The rows are grouped in 3 different ways at once. Each group adds its own fixed numbers to the row, and there is some noise. The rows also spread widely along 12 directions, which tell nothing about the answers.
Known rows, each followed by its group in each grouping:
[38,16,25,7,3,12,-5,3,-14,3,9,16,-16,-14,-21,-28,6,5,16,7,-22,-2,-13,-25,-18,13,21,-32,-26,-6,20,11,-22,-12,17,52,7,-8,-60,8,-8]
Q390 R Q129
[-5,14,-3,-7,-1,8,9,3,7,-3,0,-4,-1,-7,11,-12,8,-17,3,-1,-4,1,-2,10,9,-14,-12,-7,-12,-6,6,-4,17,-10,6,12,18,-10,1,-3,-3]
Q855 P Q995
[-7,-7,10,-16,-8,1,-7,0,15,-6,-9,4,1,-2,8,0,-4,2,1,9,11,16,-7,-11,4,6,11,7,-3,10,15,2,3,-9,0,-6,4,6,2,-9,-3]
Q795 R Q995
[19,-11,6,7,26,-21,-10,-15,7,24,11,8,-12,-19,19,4,14,-6,-3,-26,29,-11,8,4,3,25,-5,13,18,-12,-8,6,-13,-26,-28,3,-7,1,1,-5,-3]
Q714 U Q883
[12,-23,4,3,10,4,-11,-18,15,-5,-9,-14,-26,-4,4,25,15,-22,-10,2,14,-15,25,-16,-11,36,-2,2,-8,-15,19,24,-6,-23,3,11,8,11,-8,-13,21]
Q795 U Q276
[8,26,-1,14,23,0,19,-5,-22,36,13,39,4,-16,-2,-24,-11,9,15,-40,-18,35,-5,13,27,-25,-49,9,-19,-22,-14,-20,-2,-9,-4,8,-21,-12,16,-1,-34]
Q390 P Q976
[-35,-22,0,-22,-10,8,-2,9,10,-10,26,4,10,-19,36,-15,-34,-8,-8,3,14,-8,-11,46,-8,-26,-14,-1,-11,41,-25,-7,20,2,16,-20,27,14,8,-12,6]
Q855 R Q883
[29,-8,48,-2,-21,45,-26,5,22,-23,-34,2,-17,-6,-13,22,-15,-2,5,-3,-19,-17,26,-36,-19,17,-3,15,-19,-49,23,17,-6,-29,11,8,-17,5,-22,-25,20]
Q714 U Q129
[16,-12,22,22,11,-49,34,-2,9,41,8,-4,7,10,-26,29,-65,38,-22,-35,27,-24,0,9,-17,37,-31,38,-17,-41,-58,19,18,-29,-56,-42,-30,27,29,-45,3]
Q390 U Q276
[8,12,18,5,-7,15,3,-8,25,-5,2,-5,-22,-4,13,-5,38,6,53,11,-11,46,-3,8,26,2,30,9,-34,-35,21,10,-6,11,3,18,-8,-20,-5,-1,-10]
Q855 R Q976
[14,25,19,24,-31,-1,1,11,-29,-9,-6,23,-9,-5,-19,33,-11,5,-3,-20,2,-8,-7,-4,0,-6,8,-1,29,-34,-6,9,13,1,8,-14,-28,5,-12,-7,24]
Q390 P Q995
[-14,3,-13,-10,23,-43,17,9,17,37,-13,-14,28,16,1,-20,-11,-15,-17,5,5,-13,-20,5,7,3,-18,-25,-5,34,3,4,9,7,-14,6,45,3,21,-4,-28]
Q390 U Q976
[-9,9,22,-15,-25,3,19,48,-8,-37,-21,8,-7,11,-36,5,-47,-1,-1,31,-38,-6,-32,-12,-10,-30,-37,-23,-24,-16,-11,-5,23,-9,42,-29,0,0,-9,-13,39]
Q795 P Q129
[5,3,-6,5,6,4,-4,-23,9,32,2,8,1,-9,10,-10,35,3,17,-14,9,28,13,11,20,2,2,-2,-10,-8,12,1,-10,-4,-4,31,-8,-8,9,-1,-39]
Q855 U Q276
[14,-7,-18,39,5,-42,18,0,-44,25,6,29,-8,-7,-38,6,-16,46,-21,-9,30,-1,-5,-13,-1,0,-17,-13,-12,11,-16,13,0,-7,-8,20,-45,6,-4,-10,-9]
Q855 U Q883
[-7,21,1,8,-29,10,10,18,10,-6,-6,-1,-10,8,19,14,11,-52,32,4,-28,-10,-5,14,-13,7,12,-28,10,-12,42,25,5,28,42,-4,39,1,-21,-9,18]
Q390 R Q995
[0,16,32,-6,-40,-3,-21,8,18,-17,2,-29,5,5,-18,45,-4,-4,-8,-19,27,-32,-16,18,13,-2,35,8,49,-29,-26,-1,43,8,-17,-27,14,-7,17,-2,11]
Q795 P Q883
[-2,-38,1,5,8,42,-38,-35,13,-12,30,-23,-21,-31,33,7,6,6,-19,1,31,7,41,16,-4,6,4,18,-24,27,7,11,9,-1,5,54,23,-1,1,-7,-2]
Q795 U Q976
[-15,-7,-23,11,-7,-16,16,7,-3,-4,-14,8,-30,2,8,17,17,5,28,22,7,28,-3,-5,9,7,15,2,-8,0,26,19,-6,21,16,-7,-26,5,3,-1,18]
Q714 R Q995
[-3,-5,5,-5,-7,30,-31,-26,25,7,5,-27,-8,-19,29,1,39,-3,11,3,23,16,22,8,14,5,45,13,-13,10,9,0,10,20,-15,46,13,-19,3,2,-26]
Q714 U Q995
[9,23,-2,21,-32,-11,0,5,-18,22,29,15,6,-3,6,5,11,-13,24,-27,-12,-13,-12,31,2,-12,25,-40,56,-4,22,27,11,35,34,22,20,-6,-20,-1,-9]
Q855 P Q976
[-17,-11,-7,12,-33,25,-9,14,8,5,-7,-7,5,-7,1,-9,2,16,21,30,-6,24,4,-1,9,-25,29,-13,-40,34,24,7,7,50,34,44,-10,-14,-5,-9,-26]
Q714 U Q883
[-30,-19,1,-38,-69,34,-27,22,47,-5,-58,-31,32,29,-1,19,-22,-6,-3,23,-10,2,4,-14,14,-22,25,-4,10,34,47,12,33,36,29,-12,20,20,22,-17,-15]
Q795 P Q276
[19,-18,25,-27,46,-25,8,14,-1,11,32,21,2,-16,32,-69,-34,-18,-11,-3,-11,-38,-37,4,-38,15,-28,-41,-8,24,-20,-3,-27,-48,5,-3,35,-1,-45,-6,22]
Q714 P Q883
[23,11,-1,44,-13,12,13,4,-22,19,23,27,-23,-17,-12,8,4,9,28,-23,-16,5,8,-2,-4,2,2,-15,-13,-33,15,27,-8,18,24,36,-28,-16,-31,-5,-4]
Q390 P Q883
[-11,-17,-4,0,-17,33,-10,-12,22,1,-14,19,-12,-9,32,7,16,11,26,9,19,46,14,-1,17,-5,22,25,-11,19,28,9,-17,17,10,-13,-30,5,10,-9,-4]
Q390 P Q995
[-15,-13,1,-31,-34,-6,-24,-1,18,1,-50,12,35,18,-5,11,-30,37,-21,3,19,18,-4,-12,26,-21,5,22,20,30,7,-16,9,-3,-12,-36,-19,28,31,-11,-25]
Q855 R Q976
[5,-15,23,-18,-19,-13,-1,21,40,-12,-33,-21,-6,24,5,28,-21,-12,7,10,1,-25,-8,-12,-8,25,21,2,23,-19,24,31,8,1,-4,-46,12,16,-3,-21,37]
Q714 P Q976

New rows, each followed by its group in each grouping:
[-13,7,0,12,-43,22,-4,15,-2,-5,-8,22,0,0,12,11,4,-9,32,9,-7,23,-8,18,13,-32,25,-19,16,17,34,12,2,46,48,-5,-3,5,-6,-3,6]
Q390 P Q976
[8,17,13,-15,-11,-4,-20,-1,30,23,-14,14,14,-4,24,-6,20,-6,14,-20,13,3,-19,1,20,-1,26,-3,43,0,10,-11,-17,-2,-8,-17,8,-8,-2,5,-27]
Q390 P Q883
[8,-35,-3,21,-10,34,2,-11,-21,-8,16,10,-24,-24,-1,1,-18,37,5,3,0,15,32,-7,-19,0,-14,16,-62,1,6,24,-2,-6,19,45,-36,18,-24,-19,5]
Q855 R Q276
[29,2,32,-9,1,51,-29,-13,30,-10,-30,37,-30,-10,41,8,24,-34,43,-21,-25,26,24,-25,4,22,1,18,7,-36,63,14,-51,-35,19,-5,-10,9,-21,-4,13]
Q390 R Q976
[-11,16,38,-29,16,-3,11,10,28,-14,25,-28,-3,1,26,-26,-6,-36,11,7,-9,-8,-45,35,-5,-6,-9,-22,-18,-16,-33,-18,22,-9,-6,-31,64,-20,-4,4,21]
Q390 P Q976
[7,8,-10,15,0,-36,30,10,0,42,15,7,5,6,0,3,-20,-22,7,-32,-17,-24,-11,22,-10,12,-29,-12,20,-27,-3,24,11,-1,0,-17,12,13,3,-14,-3]
Q390 P Q276
[39,4,14,9,-1,-29,-2,9,-10,4,10,15,-23,-2,0,19,13,-21,1,-19,14,-43,-14,-7,-13,37,25,-28,64,-31,13,33,-18,-15,6,-7,-2,3,-39,0,33]
Q714 P Q883
[12,-18,30,-21,-7,6,-32,-22,16,1,24,6,0,-16,36,-1,-14,11,-19,-29,45,-19,-4,27,-8,14,22,24,44,3,-38,5,-3,-39,-26,-41,-4,24,-3,-12,14]
Q855 P Q276
[0,-2,-11,28,-13,0,5,-1,-39,5,-6,49,-2,-13,-11,5,-14,27,-2,-9,10,38,5,4,20,-31,-32,6,-7,10,-7,-5,-3,1,19,1,-51,15,18,-14,-4]
Q855 U Q976
[-12,-18,-4,-24,-7,-4,1,2,47,30,-4,-24,8,9,39,-2,-8,-39,16,-14,-8,-26,9,23,-5,19,-5,3,23,-11,27,29,9,6,1,-23,33,15,17,-18,0]
Q714 P Q276
[16,2,0,14,-20,-14,-2,-3,-9,17,6,36,-2,-1,13,18,-3,-7,10,-34,-3,-8,6,20,-2,10,8,-14,57,-7,30,39,-17,7,24,-7,-4,24,-11,-14,2]
Q855 R Q976
[0,13,-8,-14,-21,-5,-7,8,1,21,-43,12,11,10,-7,6,-7,-11,-4,-20,-14,2,6,-17,24,-11,-29,7,24,-25,21,-13,6,-11,1,-9,-17,15,22,-4,-15]
Q714 P Q276
[15,9,-14,6,0,-74,38,18,28,39,-41,-18,8,43,-28,17,6,20,19,34,12,-5,-28,-47,8,49,48,-27,3,7,45,44,-11,24,-29,-18,-5,13,-6,-15,-14]
Q390 R Q995
[4,-20,-35,17,22,-24,7,-24,-3,19,6,-17,-10,-8,-6,9,18,19,-18,9,36,7,23,-7,8,12,-2,-3,-23,24,17,18,10,9,-18,54,4,4,8,-6,-27]
Q855 U Q976
[-6,13,19,-9,-7,13,-3,0,26,-7,-21,5,-24,0,28,24,18,-53,32,-17,-18,7,4,24,15,0,-16,14,23,-66,1,-3,1,-21,15,-43,1,5,16,-9,31]
Q714 U Q276
[-30,-33,1,-29,-18,4,17,34,3,-45,-33,-27,2,21,-21,-5,-55,18,-21,66,0,-1,-17,-19,-12,-36,-30,-14,-76,40,-5,-13,41,2,17,-17,13,14,8,-17,31]
Q855 P Q976
[-4,-4,3,0,-21,-3,-22,2,7,-27,-58,11,-20,16,-12,60,6,2,0,7,22,19,13,-28,32,-1,9,29,20,-21,28,-5,1,-8,-3,-44,-35,22,29,-1,24]
Q390 R Q976
[16,42,4,9,27,-31,14,-5,-18,29,17,35,-15,-13,11,-15,26,-24,14,-41,-3,5,-26,15,20,0,-22,-9,43,-49,-12,-10,-12,-29,-8,-10,-7,-12,-3,13,2]
Q714 P Q995
[-13,11,-18,27,20,-31,28,5,-5,10,32,-3,-30,-3,21,-1,31,-36,32,18,11,10,-27,37,8,6,10,-40,-1,-1,4,17,-6,30,20,5,36,-17,-3,6,17]
Q390 U Q976
[2,-12,12,19,-4,22,-13,-6,-8,19,27,34,-2,-35,25,-15,-8,31,15,-17,17,31,1,24,9,-12,7,19,-18,13,-20,-4,-14,7,8,16,-40,-7,3,-13,-23]
Q714 U Q883
[-4,2,-27,14,-10,-11,-1,-2,1,11,-9,-9,-19,3,-1,3,39,3,29,21,-1,28,4,-11,30,1,31,-11,-10,7,49,17,-2,39,15,48,1,-10,0,15,-25]
Q714 R Q976
[14,4,8,-7,-14,23,-46,-30,-13,8,7,17,11,-24,17,-8,15,19,-17,-34,22,6,21,-5,9,-1,19,12,25,18,6,-6,-10,-12,-6,37,-6,9,-13,4,-31]
Q855 R Q995
[1,-10,0,2,-37,29,-25,-9,4,38,-26,7,32,-4,-9,-4,-21,38,-4,-21,4,18,23,-12,17,-20,1,23,-9,15,12,-2,8,12,-8,24,-31,13,15,-12,-54]
Q390 P Q276
[8,14,-1,3,3,-7,-2,3,6,-6,-9,-3,-28,3,10,16,42,-44,23,5,-4,-6,-3,-3,7,21,19,-28,12,-27,30,7,-7,2,15,9,25,-12,-16,18,12]
Q390 R Q883
[14,20,8,15,9,-26,40,15,1,33,-27,9,5,14,-36,-1,-14,4,11,-4,-27,9,-17,-24,12,4,-34,-5,-36,-40,-8,3,4,-14,-10,-3,-14,1,11,-15,-13]
Q390 U Q276
[-25,-31,-19,-1,-11,-11,18,25,14,-37,-5,-46,-32,7,-7,21,1,-10,-2,58,19,-12,-5,-6,-9,-6,10,-16,-42,11,6,12,37,26,13,-1,17,-11,2,-1,41]
Q714 P Q883
[1,-4,25,-4,-12,57,-50,-26,-21,-14,31,16,-9,-51,15,8,-6,-3,-30,-56,21,-6,36,19,8,-28,-31,37,7,-16,-33,-29,27,-35,2,29,-8,-6,9,6,-6]
Q795 P Q883
[1,6,33,-5,8,14,14,3,19,-15,19,-43,-17,0,6,-17,9,-28,9,25,-7,-10,-22,13,-13,11,9,-26,-51,-19,-30,-4,20,-11,1,21,50,-22,-22,-1,18]
Q390 U Q276
[-5,-2,-6,8,13,38,-12,-21,-18,11,16,22,-12,-35,29,-15,5,-15,6,-33,-15,26,32,26,14,-21,-53,20,-26,-12,-4,-15,0,-11,15,39,-5,-10,19,0,-19]
Q714 U Q976
[-24,-30,-7,-15,-2,17,-10,-1,2,-28,-25,-8,-22,1,0,9,-10,8,-12,38,22,17,11,-17,4,-9,-13,14,-48,22,-2,-11,7,-9,6,-5,-13,18,11,-3,22]
Q390 R Q276
[-5,-28,-14,25,-8,-1,4,-14,0,-2,28,-40,-16,-9,5,39,6,4,-10,16,45,-19,19,11,-19,25,36,2,-15,18,-1,39,21,37,-6,30,15,6,-3,-19,5]
Q390 U Q995
[-29,2,-22,-26,24,-37,14,2,26,28,-5,-10,15,5,18,-35,16,2,-1,24,41,28,-32,1,32,-9,17,-8,-1,50,-9,-20,-3,9,-30,-20,17,-10,29,12,-28]
Q390 P Q995
[-31,-53,-14,14,-24,29,13,4,6,-22,16,-3,-23,-16,29,28,-51,20,1,22,32,3,34,19,-30,-1,-9,34,-49,32,-1,40,18,31,18,-25,-26,29,7,-40,45]
Q390 P Q995
[11,34,16,-1,8,7,-6,-11,-19,-1,25,9,-12,-19,3,-27,33,-7,19,-14,-21,20,-15,19,25,-25,-3,-18,-12,-21,-12,-30,13,-13,4,44,22,-27,-12,24,-20]
Q855 R Q976
[31,8,7,9,23,-32,22,-14,32,48,35,-3,-27,1,24,-30,47,-8,53,-1,-12,15,-20,-2,4,55,48,-25,-13,-22,31,47,-35,4,-5,34,19,-15,-35,6,-22]
Q795 R Q276
[-20,-21,-30,2,-3,-1,-11,-10,-1,13,6,7,-14,0,25,17,0,-22,-2,-13,20,-4,16,23,0,6,-10,6,13,14,16,12,1,8,12,-2,12,25,16,-5,0]
Q390 R Q276
[37,7,52,1,-6,-3,8,13,18,2,-19,5,-7,17,-1,17,-20,-30,14,-11,-25,-35,-7,-14,-34,40,0,-15,8,-52,10,27,-20,-35,8,-28,12,14,-37,-27,32]
Q390 U Q276
[-2,8,15,-14,4,-10,24,24,20,-1,-34,3,0,19,-2,-6,-9,-15,20,19,-26,8,-21,-24,-7,14,-7,-10,-33,-11,22,10,-7,-6,5,-27,11,6,-10,-12,11]
Q390 R Q995
[-10,-20,26,-39,-39,42,-35,8,50,-16,-31,-29,18,1,25,19,-27,-14,-11,-8,3,-27,25,-5,-15,3,6,29,12,-3,19,10,32,1,-5,-24,25,16,11,-27,10]
Q714 P Q995
[-2,29,2,6,17,4,9,-2,-9,0,10,32,-39,-18,30,12,23,-50,30,-38,-19,18,0,32,25,-14,-47,14,20,-66,-6,-15,0,-23,14,-28,-4,-12,18,7,31]
Q714 P Q976
